The rows of each matrix lie in a flat space through zero, up to rounding. After each matrix: how many dimensions does the smallest such space have?

[[  1  12   7  27   6   5   5  12   1  12  -6]
 [ 12 -15   8  14  15   1   0   8   8  11  12]
 [  7   8  52  14  -8 -18 -12  18  -7   6 -40]
 [ 27  14  14   7  11  -3  -3  -2   1 -17  -4]
 [  6  15  -8  11   8   6  12   4   3   7   7]
 [  5   1 -18  -3   6  -9  -8  -8  -5 -29 -14]
 [  5   0 -12  -3  12  -8  26  19   7  36  11]
 [ 12   8  18  -2   4  -8  19  19   5  33   3]
 [  1   8  -7   1   3  -5   7   5  -1   3  -6]
 [ 12  11   6 -17   7 -29  36  33   3  50 -10]
 [ -6  12 -40  -4   7 -14  11   3  -6 -10 -18]]
 => 6

[[  2  11  -7 -10  -6 -19 -14  16 -21   1  10]
 [ 11  -7  21  36  -4  -4  11   8  -7  10  -7]
 [ -7  21   2  -1  26 -18 -13  -5 -20   3 -19]
 [-10  36  -1 -49  33  16  -7 -32 -10   8  26]
 [ -6  -4  26  33  10   5  -9   8 -12  20  -7]
 [-19  -4 -18  16   5  12 -11   6 -15 -10   1]
 [-14  11 -13  -7  -9 -11  38 -17 -14  -5   6]
 [ 16   8  -5 -32   8   6 -17  -9  17  46  17]
 [-21  -7 -20 -10 -12 -15 -14  17  -2 -21 -14]
 [  1  10   3   8  20 -10  -5  46 -21  39 -23]
 [ 10  -7 -19  26  -7   1   6  17 -14 -23   1]]
 => 9

[[-18   9 -31   5 -19  -9  -4 -11  39  33   7]
 [  9   0  22   5  11  32  -6   4   3 -11   1]
 [-31  22 -32 -11  -9 -14  -4   5  11  25   7]
 [  5   5 -11   5  -9 -11   1  -1   2   8   1]
 [-19  11  -9  -9   3   5   2   9  -3   6   3]
 [ -9  32 -14 -11   5 -20  39   8  -3  15  -5]
 [ -4  -6  -4   1   2  39  11  15 -14  -9   0]
 [-11   4   5  -1   9   8  15  16 -20  -4  -1]
 [ 39   3  11   2  -3  -3 -14 -20  22  -6  -3]
 [ 33 -11  25   8   6  15  -9  -4  -6 -21  -4]
 [  7   1   7   1   3  -5   0  -1  -3  -4  -1]]
 => 7

[[ 14 -22  -6  -3 -14  -3   2  -4   4   7  -9]
 [-22  36   5   6  21   5  -7   6  -2  -9  17]
 [ -6   5  -2 -12  11   8  -6  12  -3   1   1]
 [ -3   6 -12 -16  15  -2 -15   4   1   3   6]
 [-14  21  11  15   4   8   4   4  -1  -7   7]
 [ -3   5   8  -2   8 -11   2 -10  -2  -5  -3]
 [  2  -7  -6 -15   4   2 -10   5   3   6  -5]
 [ -4   6  12   4   4 -10   5 -11  -2  -6  -4]
 [  4  -2  -3   1  -1  -2   3  -2  -3  -1   3]
 [  7  -9   1   3  -7  -5   6  -6  -1   0  -4]
 [ -9  17   1   6   7  -3  -5  -4   3  -4   9]]
 => 5

[[ -7 -15   0   0   2  -4 -14   4   1  -7   6]
 [-15  27 -33   1 -10  25  12  -2   2  -3   1]
 [  0 -33  40 -17   5   6 -46  32 -11  -7  13]
 [  0   1 -17  -3  -3 -17  22  -6   5   3 -18]
 [  2 -10   5  -3  -7 -12  -2  -1   1   8  -3]
 [ -4  25   6 -17 -12  46 -11  22 -12   4   7]
 [-14  12 -46  22  -2 -11  24 -29  15  -6   0]
 [  4  -2  32  -6  -1  22 -29  16 -11   3  17]
 [  1   2 -11   5   1 -12  15 -11   5   1  -7]
 [ -7  -3  -7   3   8   4  -6   3   1 -14   5]
 [  6   1  13 -18  -3   7   0  17  -7   5 -12]]
 => 5

[[-48  12 -20   8 -40   6  12  31  27 -18  -3]
 [ 12   2   0   5  -6 -18  -6  12  -8   1  -1]
 [-20   0  13   0 -11  -6  16  -2  -9 -13 -23]
 [  8   5   0  10  -7  -7  -3  -1  -8  -1   3]
 [-40  -6 -11  -7 -28  13  -7   6  14   3   3]
 [  6 -18  -6  -7  13  16  -2   7  -1 -12  -1]
 [ 12  -6  16  -3  -7  -2  -8  -4 -15  -2  -8]
 [ 31  12  -2  -1   6   7  -4  30  21 -10  11]
 [ 27  -8  -9  -8  14  -1 -15  21   5   3  12]
 [-18   1 -13  -1   3 -12  -2 -10   3  24   9]
 [ -3  -1 -23   3   3  -1  -8  11  12   9  18]]
 => 7

[[  3   7  10  14   3   1  -1 -15  -9  -1  -2]
 [  7  17  -9 -27  -7  -1 -23  11  11   7  -3]
 [ 10  -9  -6  -4 -10  24   1  -8   6  -1   7]
 [ 14 -27  -4  11 -14  44  16 -22   2  -5  14]
 [  3  -7 -10 -14  -7   8  -2   7   7   1   2]
 [  1  -1  24  44   8   9  19 -32 -14  -6   6]
 [ -1 -23   1  16  -2  19  22  -8   2  -5  12]
 [-15  11  -8 -22   7 -32  -8  34  13   5  -5]
 [ -9  11   6   2   7 -14   2  13  16   3   6]
 [ -1   7  -1  -5   1  -6  -5   5   3   2  -2]
 [ -2  -3   7  14   2   6  12  -5   6  -2   9]]
 => 4

[[ 11   0   6   5   8  -7 -20   0  -2 -22  -3]
 [  0   6  -1   3   0  20   0   5   6   0   7]
 [  6  -1   7   2   2  -8   5  -8  -3  -2  -8]
 [  5   3   2  -2   1  14  -4  -3  14 -10   9]
 [  8   0   2   1 -10  -7  -6  -1  -1  -4  -5]
 [ -7  20  -8  14  -7  37 -25   9  14 -15   7]
 [-20   0   5  -4  -6 -25  30 -14   3   4 -13]
 [  0   5  -8  -3  -1   9 -14 -16  13  -4  -2]
 [ -2   6  -3  14  -1  14   3  13 -22  20  -8]
 [-22   0  -2 -10  -4 -15   4  -4  20 -17   5]
 [ -3   7  -8   9  -5   7 -13  -2  -8   5 -11]]
 => 7

[[-21  21   1   4   6   1   1  -9   0  12   6]
 [ 21 -22   6 -11   8  -4  -2  -5   2   0   7]
 [  1   6  -9   4   4  -4   1  -1   2   8   4]
 [  4 -11   4 -51   4   5   5  -5  -4  17   5]
 [  6   8   4   4 -21  13  -5   3   4  -5  16]
 [  1  -4  -4   5  13   7  -3   3  -4  -2  -5]
 [  1  -2   1   5  -5  -3  -8  -4  -4 -13  -4]
 [ -9  -5  -1  -5   3   3  -4 -25   9   7   8]
 [  0   2   2  -4   4  -4  -4   9 -17 -10  -6]
 [ 12   0   8  17  -5  -2 -13   7 -10 -24  -1]
 [  6   7   4   5  16  -5  -4   8  -6  -1 -13]]
 => 9
